The rows are grouped in 4 different ways at once. Each group adds its own fixed numbers to the row, and there is some noise. The rows also spread widely along 10 directions, which tell nothing about the answers.
Known rows, each followed by its group in each grouping:
[ -3  12  -5   5  -2  -6 -14  20  -4  -2  -6   4  -5   7  13   9   4  14
  -9  11 -14   6  -2  -5 -22   8   7   2  10   7  -8  16   0 -11   1  -2
   1] -> W (1) kazug L
[ -2  -1   5 -13   1  -9  -6  -5 -16  11   3  -2   2  -2   2  -2   5   4
 -14   1  -5  -2 -15  -7  -9   6   5   2  13  -3 -20 -19  -1 -16   1  -7
  -9] -> R (2) Besuv L
[  4  -7 -11 -12  -1 -10  12   1  13  12   6  -4   1  -9  -1   2   5  -8
  -4  -9 -12   2  -4  -6  12  -5  20  -9   1 -11  -9  -5  10 -11  -4  -5
 -15] -> Z (5) reg Y
[-10   7  -4  -4 -10  -6 -15 -16 -14 -15   8  13   7   4   9 -11   9  14
 -10  10   2  15 -22  -3 -14  15   6   2   5   9 -14  -2   2  -1   2 -23
  -3] -> J (1) reg Y
[ -6   7  -8  -4  -4 -13 -13  17  -7   5   1  10   1  -2   6 -13   7   8
   5   0  -5   5   5  -8  -8   4   7  -9   9   4  -7 -11   4  -9   5 -15
   0] -> G (0) kazug D
[ -8  11  -4  14  -1   2  -1   0  12   7   2  16  -7  13  11  -2   7  -4
  -4  -2 -13   1 -16   6  -2   0   0  10  14  14  -2  20  -8  17   2  18
  -4] -> W (2) Besuv D
[  4  -3  -2  -9  13   0  -6  14 -11  19   4  -1   1   6   5  14  -9 -11
 -25  -7  -5  -6   7 -10 -24   4  -3   3  26  -2  -9  -4 -11 -13   7   7
  -4] -> J (3) Besuv L
[  7  -8 -10   4   4   3   1 -11   1  -2  13   7   4  -9  -9   3  -7  17
   7   0  -4  -3  -3  10  21  14 -10  -7  -8  -5 -15   7   1 -28   0 -17
  14] -> R (5) kazug Y
[ -2  -5   5  -5  -4 -16   8 -19   3  18   5   4  10 -11  -6 -21  20   5
   8   7  -2 -11 -22  16  22   0   5  -2   5  -9 -21 -18   3   3  -3   0
  -7] -> G (4) Besuv D
[  2   6   6 -16  -6 -18   0   7  -5  11  -9  -5  18  -1   3 -12  26  16
 -13  20 -11 -14 -14   3  -8   3  11   1  16  -4 -21 -13   3  -8  -3  -3
 -16] -> Z (0) kazug D
[ -4  -2  -7  -9  -7 -16   4   2   2   1   0   5 -10  -8   6  -3   8   2
  12  -8  -8   4 -12  -4   9  -6  14  -6   3  -4 -15  -8  15  -8  -8  -9
  -9] -> G (4) kazug D
[  8  -3   9   0   4 -17   4 -16   6  20   1  -8  12 -17 -15 -12  15   6
   0  11   4 -13 -10  21  18   3   4   1   0 -11 -17 -19   5  -4   3  -4
   2] -> G (3) reg L
[  8   3  -7   3   8  -9   1  16  16   3  -7  -3 -11  -2   6  20  -4 -16
  -5  -9  -3   0   8   2  -1 -11  10   0   7   5   5   6   8   4   4   7
  -1] -> W (5) reg D
[ -9   7  -1   4  -8  -3 -14  -9 -10   2  13  10  14   7   0 -18  15  21
  -8  16 -10  15 -22  -4  -7  16   9   4   5   3 -23  10   0 -10   0 -18
  -3] -> J (3) kazug L
[-15   3 -16   3 -11 -10  -6  15   2  10   8  21  -8   1  14 -21   2   4
  15  -9 -13  12   2  -9   2   4   7 -14  10   7  -4  -1   1  -1   0  -9
  -5] -> G (5) Besuv D
[ -4  10  -4   8  -4 -13  -5  10  19  -1  -7   2  -7  -1  11  -2  11  -4
   1   7  -2  -1  -9   9   1 -11  13   0   3   4   0  10  10  15   3   8
  -7] -> Z (4) Besuv Y
[ -4  -3  -9  -5 -10 -18   2  13  15  -4  -7  14   8  -9  11 -23  20  23
  18  15 -12 -10  -4  14  20   3   4 -14  -2   0  -7  -8  15  -9  -5 -12
  -2] -> W (4) kazug D
[ -4   0  -9   3   4  -7 -12  20   8 -11  -2  17  -3   0  17  -1  -1   5
   2  -1  -2  -2   8   7  -2   4  -9  -6   5  14   5   3   6  -4   7  -8
   6] -> R (3) Besuv D
[ -1   4  -6   4   3   3   2   5   7  27  10   7  10   7  -3  -8   9   1
 -11   2 -13 -10   1   2  -3   6   1   3  14  -2  -4  10 -13   2   5  11
  -2] -> Z (0) kazug L
[ -4   9  -4   6  -1 -14  -3  14  21  23   0  -2 -12  -1   2  -5   5 -19
  -1  -7  -4  10   1  -4  -4 -13  23   0  10   0   4  -3   8  17   6   9
 -11] -> J (2) reg L
[ -4   2   4 -20  -3 -12   0   2  -6  14  -2   0  10   6  11  -4  17  -3
 -26   7  -8  -7 -16  -6 -23   3  13   4  24  -1 -10 -16  -2   8   0   2
 -23] -> J (1) reg L
[  0  -4   1  -8   9 -10   6  -5  16  20   9   2  -4  -2  -1   0   5 -33
  -6 -18   2   1  -9   0  11 -18  18  -1   9  -1  -1 -13   6  21   6  11
 -15] -> R (4) Besuv D
[  2  -2  -5   5   7   2  -2   4   3  29  14   3  19   2 -15  -9   1  -4
 -11   8  -8   0   7   7   0   7   3   1   8 -12 -13   3  -8  -8   9   3
   7] -> Z (4) reg D
[  4  11   7   6   6 -14  -7   3  14   6  -7  -8   2  -3  -1   6  11 -10
 -12  10   2   2  -9  13  -2  -9  15   4   2   0  -3   0   8  15   9   6
  -4] -> R (1) reg Y
[-12   2 -14   5  -8  -8  -6  14  -8   5   3  16 -20  -6  12  -7  -8  11
  19  -9 -12   7   1  -3  -2   6  -5  -7  10   1 -14   5   2 -18  -5  -7
   5] -> G (4) Besuv D
[  6  -7  -3 -11   3  -6   3  -6   5   8   8  -1  25  -5  -7  -8  15   8
 -15  12  -8  -4  -8   5   9   9   8  -3   0 -11 -17  -5   3 -16   2 -10
  -7] -> Z (3) reg Y
[ 13   0   4   3   7  -7  -4   3  11   1  -3  -8  18   7  -6  14  17  -1
 -22  14  -8   0 -20   4   1  -6  13  10   0  -3 -16   9  10  -5   4   4
  -7] -> J (2) Besuv D
[-12   8  -4  -2  -9 -10  -7  -5  -8   5   5   8 -18  -3   8  -7   1   2
   7  -7  -3  11 -12  -8  -6   1  14  -1  11   4 -11  -3   4  -3  -5 -10
  -6] -> W (4) kazug L
[  8 -18 -12  -1   6  -3   5   0  17   5   8   8  17  -5  -3  -5   7   7
  -1   4  -4 -17  -2  15  21   5  -6  -7  -8  -7  -4  -3   7 -12   4  -5
   6] -> J (4) Besuv L
[ -2   9   2   5  -2 -14  -9   1  -2  -2  -6   1  -8  -4   4   3   5   4
   1   3  -2   6  -9   6  -5   0   5   6   8   4 -13   4   8  -1   0  -3
   0] -> G (3) reg D

New rows, each followed by its group in each grouping:
[  0   2 -10  15   3   4   1  16  22   5  -3  10   2  12  12   6   8   1
 -10   7 -14 -14  -2  14  -2  -1  -5   6   6   4   6  29  -3  11   5  22
   0] -> Z (4) Besuv L
[  9   3   9   8  13  -1   0 -16  11   3   2   0  16   6  -4   9  15  -4
 -20  11   1  -9 -20  17   7   0   0  15   6   6  -9  12  -4  12   6  12
   0] -> W (3) Besuv D
[ 16  -2   5  -4  16 -10  -3   2   4   4  -5 -11   0  -7  -5  21  -2  -4
 -14   2  12 -17   3  10  -4  -3  -2   4   8  -1  -6  -9   5  -8   6  -2
   7] -> J (3) kazug L
[ 13  -6  -6   4  11  -3   3  -5  15  -9   0   3   4  -8  -3  14   4   7
   1   1   0 -12  -4  16  18   1  -6  -1  -9  -1  -5   8   9 -10   2  -4
  10] -> G (3) kazug Y
[ -2  -2   3 -30  -4 -19  -1  -5 -15   1   1   2   3  -8   6  -9  13   2
  -6  -5  -1  -3 -15 -12  -4   1  13  -7  13   0 -17 -34   9 -11  -4 -21
 -19] -> R (0) kazug D
[  1  -7 -11 -10   5 -16   5   9  16   5   4   5 -20 -16   8   3  -4 -10
  13 -21   0   1  11  -6  14  -9  11 -14   1   1   4 -16  15  -8  -4 -11
  -3] -> W (3) kazug L
[  7 -11  -7 -17   7  -7  12   9   4  13   1  -2  -5  -5   2  13  -3 -11
  -4 -14  -8 -11  -1  -4   3  -8   5  -3  14  -9 -10  -9   7 -13  -5   2
  -8] -> J (4) kazug D
[  0   1 -17   6  -3   8  -7  -3  -6  -4  15   9  12   4  -5   1   1  17
  -9   4 -15  14  -6  -7  -3  17  -1   3  -5  -3 -15  24  -2 -26   3 -15
   4] -> Z (0) reg Y
[  1  -5 -21   7   0   4   0  26  14  -8  -3   9  -9   7  14  19  -3   6
  -3  -5 -25   3   4  -4  -4   2   1   1  -1   1   3  30   8 -17  -3   5
   0] -> W (4) reg L
[ -5  -3  -8 -11  -8 -13   3  -8   9  -4   5  12   1  -3   8 -14  16   0
   2  -6  -8   8 -17  -6  11   0  17  -5   0   5  -5 -16  13   1  -3 -15
 -14] -> W (2) reg D
[  4   2   4  -9   5  -6   3  -7   1  11   3 -12  -6   2  -4  18   6 -16
 -18  -6  -2   0 -15  -7  -7 -11  21   8   9  -6 -12   1   7   3  -2   7
 -13] -> Z (4) kazug L
[  6  -3  -7  11   6  -9  -5  -5  16 -15  -3  10 -10 -10   9   6   1   5
  10  -3  15 -14   2  22  13   2 -13  -6 -11  12  10  -3   8   8   8  -9
  17] -> G (1) Besuv L
[-13  12   3  -5   1 -13  -4  -5   2  25   5  11 -12 -10   6 -23   0 -10
   9  -8  10  -2   2   3  -1  -1   7  -8  25   9  -1 -24  -9  17   4   0
  -3] -> W (3) kazug Y
[  3   0   5  -3   8   2   2 -11 -17  27   9  -1   5  -1  -9   2  -2   7
 -13   5  -8 -10  -6   3  -8  16  -6   4  19  -7 -22  -2 -18 -19  -1   3
   5] -> W (1) kazug L
[ -6  -4  -9 -17  -3  -7  -4   8 -11  18  10   5  -1  -3   3 -11  -1  -2
  -9  -8  -6   4   6 -17 -14   8  12  -9  14  -5  -9 -25  -2 -18   3 -15
  -8] -> Z (2) reg L
[ -1   4  -4   8   7  -4  -2   3   9  18   2   5 -11  -5   0  -1  -8 -10
   0 -10   5  -9  10  11  -1   1  -9   2  11   4   8  -5  -7   9  10   7
   7] -> R (0) reg L
[  2  11   0  16   7   4  -4   2  10  12   2   8  11  11  -1   3   8   3
 -11  14  -9  -2  -6  14  -4   6  -2   9  10   8  -6  24 -10   9   6  14
   8] -> W (1) kazug D
[ -1  -1  -4 -10   5  -8  13  -7  15  17   7   3 -16 -12   3   1  -2 -18
   5 -21   2  -6   1   0  11 -10   9  -6  13  -1  -1 -10   2   8  -4   4
 -10] -> Z (3) kazug Y
[ -1   4  -8   6  -2  -2   0 -12   4  -7   6   3 -25  -3   7  18  -8  -6
  -1 -15   2   9  -8  -2  -5   1   3   7   0   6  -2  14   6   0  -3  -6
   1] -> Z (1) reg L
[ -3   0   0  -6  -1 -11  -1 -21  11  -1  14  13  12  -1   0 -17  18  -5
  -1   1  11   5 -19   6  13   0  12  -4  -1   9  -3 -14   9  21   4 -17
  -4] -> J (1) kazug D
[  7   3   6  -9   7  -6  -3  -2 -17  11  -5  -6   3  -2  -1  11  -4   0
 -18   4   3 -14   0   5 -15   8  -5   5  22   0 -14 -15  -8 -12   4  -1
   2] -> W (5) reg D
[  6   1   0  -4  11   2   3  -1   3  14   6  -5   1   8  -2  22   3 -15
 -23  -6  -9   0  -9  -8  -9  -3  14   7  11  -1  -7   9  -2   0   1  11
  -8] -> W (1) kazug L
[ -8   6   1  -3  -7 -11 -18  -5 -17   2   5  11  12   4   2 -19  16  13
  -7  11  -1  10 -17  -5  -9  11   9  -1   8   6 -20 -16   1  -7   6 -18
  -2] -> G (2) Besuv D
[  4   0 -17  10   8   2 -14  21   1 -11   4   4 -11   4   9  26 -12  -1
  -7  -7  -9  17   8 -13 -11   3   5  -3  -5   5  -1  21   7 -23   5  -9
   8] -> W (1) Besuv L
[ -3   2  -3  -8  -6 -18  -2  -6   1   8   3  -2 -24 -18   3  -6  -4  -6
  11 -14   9   4   1  -5   2  -4  13  -7   4   0  -6 -27  12  -6  -1 -17
  -3] -> Z (2) reg L
[ -4  13   4   5   0  -5  10 -18   9  26   8   0 -13  -1  -5  -3   7 -14
   1 -11  -4   0 -17   4   6  -8   9  11  17   2 -11   9  -6  20  -4  16
 -10] -> Z (0) kazug D
[  6  -6   1  -3   6   0   9  -9   8  14   3   9  16  -1  -4  -8  12  11
  -5   9  -6 -23  -8  17  13  10 -11   1   9   0 -10  -8  -9  -6   2   4
   5] -> W (2) kazug D
[  0  -2 -11  -7   9   5   2   8   0  19   9   9   3   5   2   5 -10  -8
 -12  -9  -5 -11   8  -4  -9   5  -5  -5  22   1  -2  -1 -13  -4   6   6
   0] -> J (5) kazug Y
[  0   0  -4  -8  -9 -21  -5  12   6  -5  -4   4   9 -11   7 -18  17  18
   5  15  -8   1  -3   6   7   5  10  -9  -1  -3 -13 -11  18 -16  -3 -21
  -6] -> Z (3) reg D
[  7   7   1  13  16   7  -9   8   8  15   3   0  10  13  -4  15   0  -7
 -24   7  -2  -6   1   9 -14   2  -3  13  15   5  -1  22 -10   8  12  16
   7] -> J (3) kazug L
[ 11  -6  -7   0   3   1   2  -5  -1   4  10  -5   9   3 -10  17   2   8
 -14   2 -13   5 -14  -5   5   6   9   3  -2  -9 -20  17   5 -25  -4  -8
  -2] -> J (5) kazug L
[ -7   1  -6  -8  -8  -7   6 -11  -2  -2   3   4 -23  -3  13   6  -1  -6
  -2 -16  -3   1 -15  -5  -7  -3   8   5  10   3  -6   2   6   5  -7  -2
 -12] -> Z (4) reg L
[ -8  11   0  -1  -6 -25  -4  23  11  31  -9   0  -1  -8   6 -26  17  -3
   4   7  -6  -8   7   6  -5  -6  15  -7  17  -2   2 -22   2  15   6   9
 -11] -> G (0) reg L
[ -2  -3 -16   0   4   4   3  19   7  13   7   5 -16   7   7  17 -11 -12
  -4 -18 -17   6   3 -14  -9  -6   8   0  12  -3  -3  20   2  -9  -2   9
  -6] -> J (4) kazug L
[  4  13   1   5   6  -8 -10  10   0  -3  -7  -7 -17  -3   4  22  -8  -1
  -6  -1   2   3  -3   1 -14  -6   5   6  12   4 -11  13   6  -7   0   2
   2] -> J (3) kazug Y
[ -2   2   7 -13   2 -14   3 -13   1   8   0   5   0  -3   5  -7  16  -8
  -4  -5   5 -10 -17   4   2  -5   9   2  16   6  -9 -19   3  17  -1   0
 -12] -> G (3) kazug D
[ -3  -6  -7  -2   6  -8   0  -3   6  17  13  10  -6 -12   2 -11  -4  -6
   7 -13   3  -1   6   1  11   4  -1  -9   7   2  -2 -15  -3  -6   4  -7
   4] -> W (3) Besuv L
[  6   5  -7  17   6   2  -6  11  19  -2   0   5  13   5  -1   5   7  14
  -5  16 -11  -1  -4  15   6   4  -2   4  -2   2  -6  31   3  -6   5   4
   9] -> J (3) kazug Y
[ 11  14   4   6  10 -12 -14  17   6   7  -6 -13   7   1  -7  15   9  -7
 -15   9  -3   9  -1  -3  -9 -10  21   6   3   0  -8   7   9  -4   8   2
  -1] -> W (0) kazug D
[  4   1  -4   1   0  -7 -11   7  -5   5   8  -4  12   0  -9   2   4   4
 -11   8 -13  20  -6  -7  -1   5  18  -2  -2  -8 -20   5   9 -22   3 -16
  -3] -> R (5) reg D
[  0   9   7   6   2   2   1 -25   8  10   8   1   9   6  -8  -1  16  -3
 -15   7   0  -1 -27   8   5   0  12  13   6   2 -13  10  -4  16   3   8
  -5] -> Z (2) kazug Y
[  7  -8  -6   6   1  -2   2  -6   2 -12   1   4  -2  -9   1  11  -1  25
   2   6 -11  -7  -9  16  12  16 -16   4  -8  -3 -15  16   8 -29  -4 -12
  10] -> R (3) reg L
[ -7  -1   0 -19  -5 -22   9  -5   5  16   3   7  -8 -11   9 -15  14 -11
   9 -12   0  -3 -10  -3   8  -7  17 -11  14   1  -7 -30   8  12  -6  -6
 -17] -> G (1) kazug D
[  7   6   2   8  10  -5   0  -5   0  23   4  -8 -17 -10 -10  14 -14  -9
   1  -9   5  -4   5   5   2  -2   2   2  12  -2  -9  -1  -5  -7   1   5
  10] -> W (5) kazug L
[  1   3   2  -4   3  -9   0 -10  -6  23   8  -6 -11  -7  -8   5  -3 -11
  -3 -12   3   2  -6  -6   0  -4  15  -1  11  -4 -13 -11   0  -1   0  -2
  -3] -> G (5) kazug L
[  0  11  -2  12   5  -5  -5   3   5   1  -6   4 -23  -1  10  17  -6  -4
   2  -8   6  -7   1  10  -9  -2  -6   5  10  11   3  10  -2  12   3   8
  10] -> G (1) kazug L
[ -6  19   6  10   1  -5  -5  -2   3  26   0   0 -11  -1  -3  -6   0  -6
  -2   3   3  -4  -3   8 -10  -2   5   6  22   4  -9   1 -12  14   5  15
   2] -> Z (2) kazug Y
[ -4   8  -1  -4   5   0  -3  17 -15  24   2   0  -8   8   3  13  -5  -6
 -13  -9 -20   5  -1 -14 -23   2   5   7  29  -3 -21  12 -10 -13  -3  13
  -9] -> G (3) kazug D
[ -5  14   0   3  -6 -17  -7  10   1   2  -6   0 -18  -5   8   0   5   6
   8   1 -11  14 -10  -4  -4  -4  15   2  12   4 -17   9  11  -8  -9  -4
  -6] -> W (3) kazug D
[ -3  -2 -15  -3  -6   1   2   9   0 -11  -3   6  -2   5  11  12   3  14
  -7   1 -26   6 -15  -6  -4   6   6   4   3  -5 -15  23   6 -24  -8  -1
 -10] -> W (4) reg Y
[ -3  12   9 -10   1  -7 -12   5 -20  17  -6  -2   1   6   4  -1   6   3
 -21   9  -2  -6  -7  -8 -28   6   8   5  27   4 -15 -17 -10  -5   3   2
  -6] -> W (2) kazug L
[  3   3 -14   5   7   2  -4   7  13  -7   6   9 -12   8   8  20  -8 -15
  -5 -17   2   8   1  -6  -3  -8   6   0   5  13   8  17   6   9   4  -1
   2] -> J (5) kazug D
[  7   0   5   2  -1 -20  -3  -7   8  -6 -12  -2  11 -13   0  -8  18  17
   4  22   7 -18 -15  27  17   0   0  -3  -7  -3 -13 -11  12  -2   4  -6
   6] -> G (4) Besuv Y
[  5   1   1  -4   6  -7   4  -2  16  11   1  -4  -4   3   0  12   9 -16
 -14  -8  -1  -3 -13  -2   0 -12  16   6   8   2  -2  -2   6  13   2  10
 -11] -> J (2) kazug L
